The rows come from 5 hidden closed curves, with some noise, and rows from the same curve form a group. Each curve winds through 8 dimensions. The rows are also pushed far along 5 directions, which tell nothing about the answers.
In the rows, zero is written as 128.
Known rows, each followed by its group:
[112 135  99 145 115 103 150 106 159 135  77 106  97 136 130 123  97 132
 144 117]  fovu
[148 240  90 176 136 167  83 117 124 123 124 182 193 180 189 229  94 137
 120  85]  Pusur
[147 175 133  99  99  92 146 112 195 156 135 151 117 148 161 116 126 177
 127 109]  Ziti
[128  88 166  85 119 137 124 144 120 147 176 153 135 139 132 130 180 105
 142 155]  dut
[137 119 125 118 122 107 119  99 127  95 138  99 121 120 131  94 142  94
 133 130]  fovu
[127 147 106 143 130 114 122  93 124  77 132 100 116 143 115 129 111 147
 132 114]  dut
[137 122  80 175 142 143 138 128 105 104  63 134 125 111 134 125  42 199
  96 125]  Pusur
[150 113  85 139 118 125 163  89 128 109  93 104  99 149 132 130  72 159
 149 115]  dut
[ 73 120 154 110 128 182 124 161  88 163 115 174 124 129 140 149 124 137
 155 123]  Ziti
[146 165 162 142 148 156 128 172 126 179 144 138 170  85 110  98 137 124
  97 153]  Pusur
[109  68 133 148 172 164 100 185  53 133 161 146 164 123  98 147 168 153
 129 171]  Ziti
[137 132 217 121 157 141 117 229 150 176 204 196 183  70 144 153 172 149
  99 127]  Femo
[114 118 152 130 113 153  76 150 111 129 139 162 135 135 166 158 120 138
 135 112]  dut
[146 179 108 148 122 100 111  80 148  67 130  94 123 146 105 117 111 166
 109 110]  dut
[136 178 129 155 128  89 124 136 180 148 117 118 137 100 110  79 129 175
  88 140]  dut
[132 105  89 143 140 120 125 113 103  97 138 125 139 135 122 117 144 156
 116 147]  fovu
[120  41  70 142 145 149 156  96  50  67 115 100 117 162  75 150 127 127
 147 168]  dut
[132 145  62 155 135 117 155  90 128 118 111 109 127 155 140 137 112 146
 137 129]  dut
[148 120 143 145 141 159 121 154 116 139 129 133 141  99 132 136 104 146
  96 116]  Pusur
[165 175 126 176 174 142  90 172 106 131 124 142 186 104 139 134 100 148
  92 135]  Femo
[ 93 145 111 128 128 153 145 165 110 160  94 178 109  96 141 116  91 207
 132 113]  Femo
[126 131 170 122 137 176 114 153  99 122 176 159 160 115 139 164 141 117
 126 117]  Pusur
[131 133 119 145 130 140  87 126  93 115 153 119 159 144 111 159 156  45
 149 145]  Pusur
[131 178 137 100 134 104 183  95 160 132 131 105 122 127 135  89 133  98
 141 120]  fovu
[112 105 111 146 154 152 168 145  97 117 114 140 126 108 117 147  98 174
 130 123]  Pusur
[155  99 122 148 122 106 105 131 134 119 136 120 130 141 110 130 144 158
 131 147]  fovu
[124 126  91 133 143 123 173 108 125 119 115 116 123 143 120 138 142 152
 142 115]  Ziti
[143 120 119 117 132 110 117 100 116  99 158  86 119 174  84 129 142  93
 139 157]  fovu
[121  91 143 138 131 127 128 125 122 123 134 121 144 108 163 112 157  98
 138 133]  fovu
[142  75 108 198 181 131 109 147 108 116 126  97 171 120 104 121 141 147
  61 183]  Femo
[122 137 151  93 139 121 140 165 127 140 144 170 128 118 121 138 146 151
 136 121]  Femo
[153 242 109 168 124  97 144  96 205  99 103 133 150 116 106 113  95 209
  65 108]  Pusur
[111 170 120 133 103  88 103 100 180 114 120 125 119 165 118 151 154 127
 135 117]  Femo
[115 142 124 153 109 118 126 127 156 125 114 140 130 121  98 134 134 151
 120 139]  fovu
[117 115 119 144 161 147 145 159 124 163 105 136 135 124 155 140 101 152
 103 123]  Femo
[122  77 101 113 135 139 126 130  97 144 143 121 122 144 147 144 148  81
 142 139]  dut
[ 66 144 126  50 103 118 203 133 151 187 135 177  78 140 182 155 118 100
 211  95]  Ziti
[135  72 115 115 118  98  89 108 122  87 161 110 117 178 134 160 173  96
 148 131]  Pusur
[129 149 160 151 144 148 132 189 140 184 138 149 145  48 152  85 102 179
  91 125]  Femo
[116  48 110 125 161 137 160 185  99 169 145 148 124 115 149 149 123 154
 128 152]  Ziti
[154 126 109 158 122 109  89  91 130  90 154  79 133 130 127 104 138 129
 107 134]  dut
[148 185 156 134 119 139  63 156 138 137 180 177 174 120 201 163 128 124
 133  93]  Femo
[180 122  74 178 141 135  82 132  88 110 105 126 140 138 144 136  77 190
 124 125]  Femo
[120 128 107 146 142 118 128 118 136 123 118 123 137 170 114 147 154 159
 119 144]  Ziti
[117  44  94 123 115 116 131 128 109 125 115 108  90 116 109 100 114 147
 112 153]  Ziti
[ 83 145  97 120 115 136 116 119 101 119 106 152 111 141 154 137 115 125
 161 112]  Femo
[130 197 149 127 133 100 162 155 191 174 155 157 154  94 131 100 142 171
  93 140]  Ziti
[119 190 131 144 144 151 157 175 142 167 122 188 151  99 118 148 102 195
 104 123]  fovu
[122 184  99 157  97 113 138 111 181 140  76 146 112 132 130 134  93 188
 123 109]  fovu
[137 125 106  97  96  98 143  76 171 107 120 103  83 156 124 134 132 120
 123  95]  Pusur
[144 143 191 130 135 123 110 154 147 143 190 144 188 115  96 118 202  77
 109 182]  dut
[ 99  87 161 108 153 136 135 164 117 147 125 122 119 127 101 144 143  92
 122 142]  Femo
[123 107  88 129 118 125 136 117 128 120  71 127  80 136 136 114  72 219
 110 108]  dut
[ 91  80  63 124  94 146 124  80  87  98  97 124  87 170 160 164 108 121
 169 108]  Femo
[141 103 179 130 127 144  73 171 115 140 178 160 167 114 141 122 165 152
 106 156]  Ziti
[ 96 122 121 131 132 140 118 173 124 168 113 154 122 111 140 139 102 145
 103 129]  Ziti
[ 94  26 102  77 152 114 183 150  82 128 148 115  83 139  93 160 154  65
 172 144]  Pusur
[106 126 128 149 128 130  49 126 117 109 167 126 155 163 180 191 158  66
 140 109]  dut
[100 112 100 158 131 133 105 135 101 122  93 122 119 131 143 170 101  78
 161 114]  Pusur
[ 81 144 129  56 113  93 178 111 177 161 106 113  65 127 134 108 135  80
 143  95]  dut
[124 102 153 100 108 109 110 142 154 141 156 130 117 119 129 108 148 120
  99 147]  Ziti
[168 147 209 114 122 123 113 153 171 149 189 147 171 106 124 110 159 104
  95 157]  Ziti
[ 99  80 157 132 156 125 160 130 147 135 143  93 140 120  80  98 178 106
  75 185]  fovu
[127 135 107 182 179 206  94 184  49 148 150 183 204 133 192 209 100 138
 128 127]  Femo
[138 189 119 132  97 113 103 127 157 112 129 168 131 134 128 163 115 145
 133  98]  fovu
[123 164 227  80 144 135  99 186 137 151 205 177 177  80 139 104 190 101
 103 137]  Femo
[136 104 139  76 122 140 159 138 118 155 139 143  98 143 141 140 111 139
 161 113]  fovu
[150  99 139  86 107  90 173  85 165 128 154  85  90 139  97  68 162 151
 130 147]  Femo
[ 96 112  84 126 124 123 110 120 115 132  99 119  95 145 157 152 109 101
 135 100]  dut
[109 115 133  72 117 117 160 153 130 140 127 160  81 109 141 161 110  98
 172  86]  fovu
[157 139 216 122 156 108 148 159 178 149 198 113 166  90  94  92 191 126
  92 152]  Pusur
[133  86 137 146 130 107 151 135 158 157 101 101 112 113 111  84 132 166
 112 157]  fovu
[128 163 102 105 116 117 176 106 140 125  68 156  93 146 175 126  49 181
 155  88]  Pusur
[135 174  56 132 112 135 137  77 110 115  81 111  92 189 126 148  49 161
 152 104]  fovu
[ 70 133 152  77 105 136 198 127 169 181  82 151  76 108 162 114 109 136
 151  84]  Ziti
[151  83 146 104 141 120 127 149 122 145 151  96 115  85 103  69 147 125
  90 149]  dut
[147 177 143 101 111 117 125  85 163 116 123 138 144 163 143 122 125  92
 111 126]  Pusur
[120 132 129 158 152 127  80 146 104 101 156 110 155 117  84 153 176  95
 110 135]  Ziti
[123 139 121 142 151 129 141 139 145 145 115 147 144 141 158 143 117 182
 102 126]  Pusur
[ 89  91 176  80 155 146 212 176 116 188 101 123  83  87  88  90 122 126
 159 137]  Ziti

New rows, each followed by its group:
[ 94  90 117 133 162 142 127 148  97 139 136 141 138 167 126 174 164 127
 144 145]  Ziti
[166 141  98 173 125 133 116 108 136 114 105 117 140 142 142 139  82 172
 113 119]  dut
[147 146  91 134 135 125  87 111  84  76 131 143 153 161 152 173 124  89
 153 114]  Femo
[153 133 192 101 121 113 135 112 167 104 189 114 146 112  90  97 185 121
  83 143]  Pusur
[122 173 134 141 141 145 126 174 137 159  90 170 138  89 147 128  65 167
  86 107]  Pusur
[142  73  62 170 140 130 128 133  95 125  53 110 104 128 112 139  63 158
 110 134]  dut
[132 132 169 115 113 105 137 121 186 161 131 113 119 144 146 113 149 117
 139 131]  fovu
[133 137 121 130 128  93 152 121 160 128  97 100 105 134  80 104 118 129
 123 147]  Ziti
[122 144 126 122 126 103 127 121 163 143 114 133 122 154 165 124 133 157
 128 118]  Pusur
[171  70 117 140 110  81 129  75 147  85 146  74 135 147  57  72 193 124
  99 203]  dut
[111 175 112 146 140 111 170 129 161 148 102 123 133  82 132  74 110 166
  90 134]  Femo
[181 222 176 116 114  80  79  77 188  94 200 120 196 183 123 128 208  55
 119 152]  Pusur
[129  96  99 146 113 138 136  98 113 116  82 123 109 172 143 167  87 112
 160 131]  Ziti
[123 175 130 173 132 132 104 143 156 136 111 145 153 111 152 150 118 141
  99 105]  Ziti
[153 143 107  98  93  95 134  56 153  84 155 105 102 186 125 155 153 109
 171  95]  Pusur
[134 129 121 162 115 130 122 145 147 119 122 145 132 102 118 149 116 159
 116 117]  Femo
[155 153 146 166 130 132 124 117 154 132 135 136 176 115 158 108 155 154
 110 139]  fovu
[147  68  83 160 124 138  88 109  88  84 130 105 125 149 114 170 124 115
 121 124]  Pusur
[142 161 120 102 130 122 125 124 113 112 129 152 134 135 155 140 116 107
 147 104]  Femo
[106 121 118 102 146 139 146 126 123 140 138 131 126 173 125 173 154 115
 138 125]  Ziti
[113 171 154 101 124 139 122 171 136 162 163 162 129  83 147 133 130 116
 131  94]  Ziti
[ 46 108 119  81 122 139 180 105 119 162 105 132  90 160 187 141 140  74
 201 111]  fovu
[148 112  51 172 135 133 114  89  78  81 101  81 115 167  73 126  82 161
 115 162]  fovu
[130 161  75 123 121 118 157 102 126 141  97 122  95 180 137 146  82 168
 167 113]  fovu
[155 145  95 137 128 121  92 120 100  87 121 146 150 151 124 152 106 111
 110 139]  Pusur
[ 96 162 162  82 120 137 120 124 139 133 173 138 126 161 106 143 151  94
 125 130]  fovu
[138  84  55 191 154 125 139 122 106 114  44  88 100 129 103 130  84 187
 118 122]  Ziti
[147 117 180 119 130 132  87 155 131 126 154 131 145 115 116 141 143  81
 105 130]  dut
[112 125 144 104 145 176 101 169  75 131 171 179 151 139 154 202 123  96
 138 109]  fovu
[ 85  85 131 117 130 115 106 152 112 143 156 132 125 137 143 148 170  81
 165 140]  dut
[115  88 142 118 160 130 164 142 120 132 161 120 138 121 108 138 189 114
 136 142]  Ziti
[127  90 152 115 145 140 103 165 115 144 152 132 124 109 124 133 153 132
 105 118]  Ziti
[157 132  56 186 126 133 161  86 113 107  81 121 140 135 124 117  98 197
 132 144]  fovu
[128  77 119 149 145 113 113 128 112 118 127  84 124 137 116 129 134  89
 141 157]  fovu
[142 158 149 133 137 142 158 140 140 151 144 157 163 114 144 118 144 163
 127 140]  fovu
[ 76 166 146 113 162 169 167 180 118 198 108 173 137  89 191 126  95 150
 124  99]  fovu
[116  89 125 142 122 143 120 160 116 156 114 158 130 120 146 120 106 185
 116 155]  Ziti
[166  66  84 190 153 108  89 153  89 100 124  92 138 115  60 109 112 156
  91 189]  Ziti
[142 159 116  67 112  79 193  79 179 139 107  80  61 163  99  82 100 136
 150 117]  fovu
[ 69 130  93 117  96 126 136 105 128 131  89 143  89 175 172 207 106  55
 211  83]  fovu
[103 124 156 119 120 138 124 126 142 133 129 128 123 122 129 124 131  99
 108 124]  fovu
[137 111 138 152 138 126 128 122 136 123 132  94 134 116 116 128 138  96
 136 132]  Pusur
[123  80 118 175 134 125 106 152 112 113 145 117 152  80 104 113 144 120
  99 167]  Ziti
[128 112 171 130 118 129  82 146 138 123 152 136 142 119 134 122 146 144
 107 138]  dut
[ 92 162 159 109 123 194 108 210  92 190 157 212 147  71 188 161  98 126
 151  93]  Ziti
[116  81 219  45 137  93 185 135 172 160 175  74  95 110  76  59 181  62
 113 164]  fovu
[ 99 156 133 117 108 126 139 138 168 165  97 150 108 119 141 111 100 160
 101 121]  Ziti
[125 105 144 102 126 160 154 160 110 177 123 168 122 113 148 118 119 163
 138 134]  dut
[119  88 118 143 125 127 149  94 117 108 126  72 112 134  59  83 149 128
 121 175]  Femo
[125 148 114 115 103 126 128 107 129 123 140 140 133 156 124 155 113  84
 144 146]  Ziti
[149 191 133  84 103  90 148  93 167 133 130 119 119 152 123 107 138  91
 154 122]  Pusur
[136 143 169 119 122 135 170 127 158 145 161 121 138  85  88  62 152 163
  85 154]  Femo
[ 92 226 121 147 138 172 106 144 122 138 120 185 156 158 196 214  81 145
 152  67]  dut
[118 103  89 132 126  62 187  54 172  80 122  62 112 156  68 108 192  99
 126 160]  Ziti
[156 129 147 118 130 126 140 123 135 117 171 122 135 128 114 128 151 145
 128 126]  Pusur
[116  96 102 136 143 152  97 138  72 110 146 134 138 133 122 126 140 165
 111 145]  dut
[131 126 132  97 122 159 123 147  96 145 159 158 131 145 130 156 112 106
 142 135]  Ziti
[115 159 203 102 136  96 152 157 218 171 154 130 135  88 127  99 177 108
  86 118]  Ziti
[150 124  91 154 143  82 121 105 136  92 139  86 130 163  74 122 145 142
 122 168]  fovu
[182 201  88 158 102 132 147 102 163 137  88 145 135 118 148 109  48 213
  92 108]  Ziti
[145 147 156 122 111 119 116 103 160 118 138 132 138 143 133 112 169 157
 125 124]  Ziti
[120 160  83 144 111 130 192  79 145 150  60 111  99 132 136  71  86 197
 144 128]  fovu
[160 121  79 153 102 101 137  55 125  75  75  80 104 150 120  91  89 144
 154 135]  Pusur
[157 204 163 143 108 125  73 100 171  92 193 157 199 145 158 170 174  87
  99 113]  Femo
[141 121 141 181 138 125 105 146 137 136 154  96 152  95 106 104 137 140
 100 155]  Femo
[109 145  94 132 129 142 163 136 109 133 114 161 122 130 117 169 105 149
 150 121]  fovu
[146 116 142 152 163 159  70 186  86 126 131 168 165 136 126 184 121 146
 115 131]  Femo
[152 117 101 160 138 103 156 100 140 101 117  90 123 130 100 120 126 157
 131 137]  Pusur
[110 166 125 132 133 165  98 146  98 130 129 152 137 128 132 151  86 129
 109 113]  fovu
[156 158  62 174 136 105 124  61 117  69 110  79 146 158 122 121 118 107
 137 141]  fovu
[157  90 104 107 108 103 161  94 129 114 112  88  88 138  67  76 102 142
 122 168]  Ziti
[146 157 136 156 117 116  90 102 152 103 136 127 167 128 177 124 154 104
 119 119]  fovu
[131 134 138 119 134 165 131 143  94 123 163 162 144 138 156 186 123 132
 162 101]  Pusur
[130 166 107 151 131 102 129 130 152 128 156 141 161 127 128 139 147 132
 117 148]  Ziti
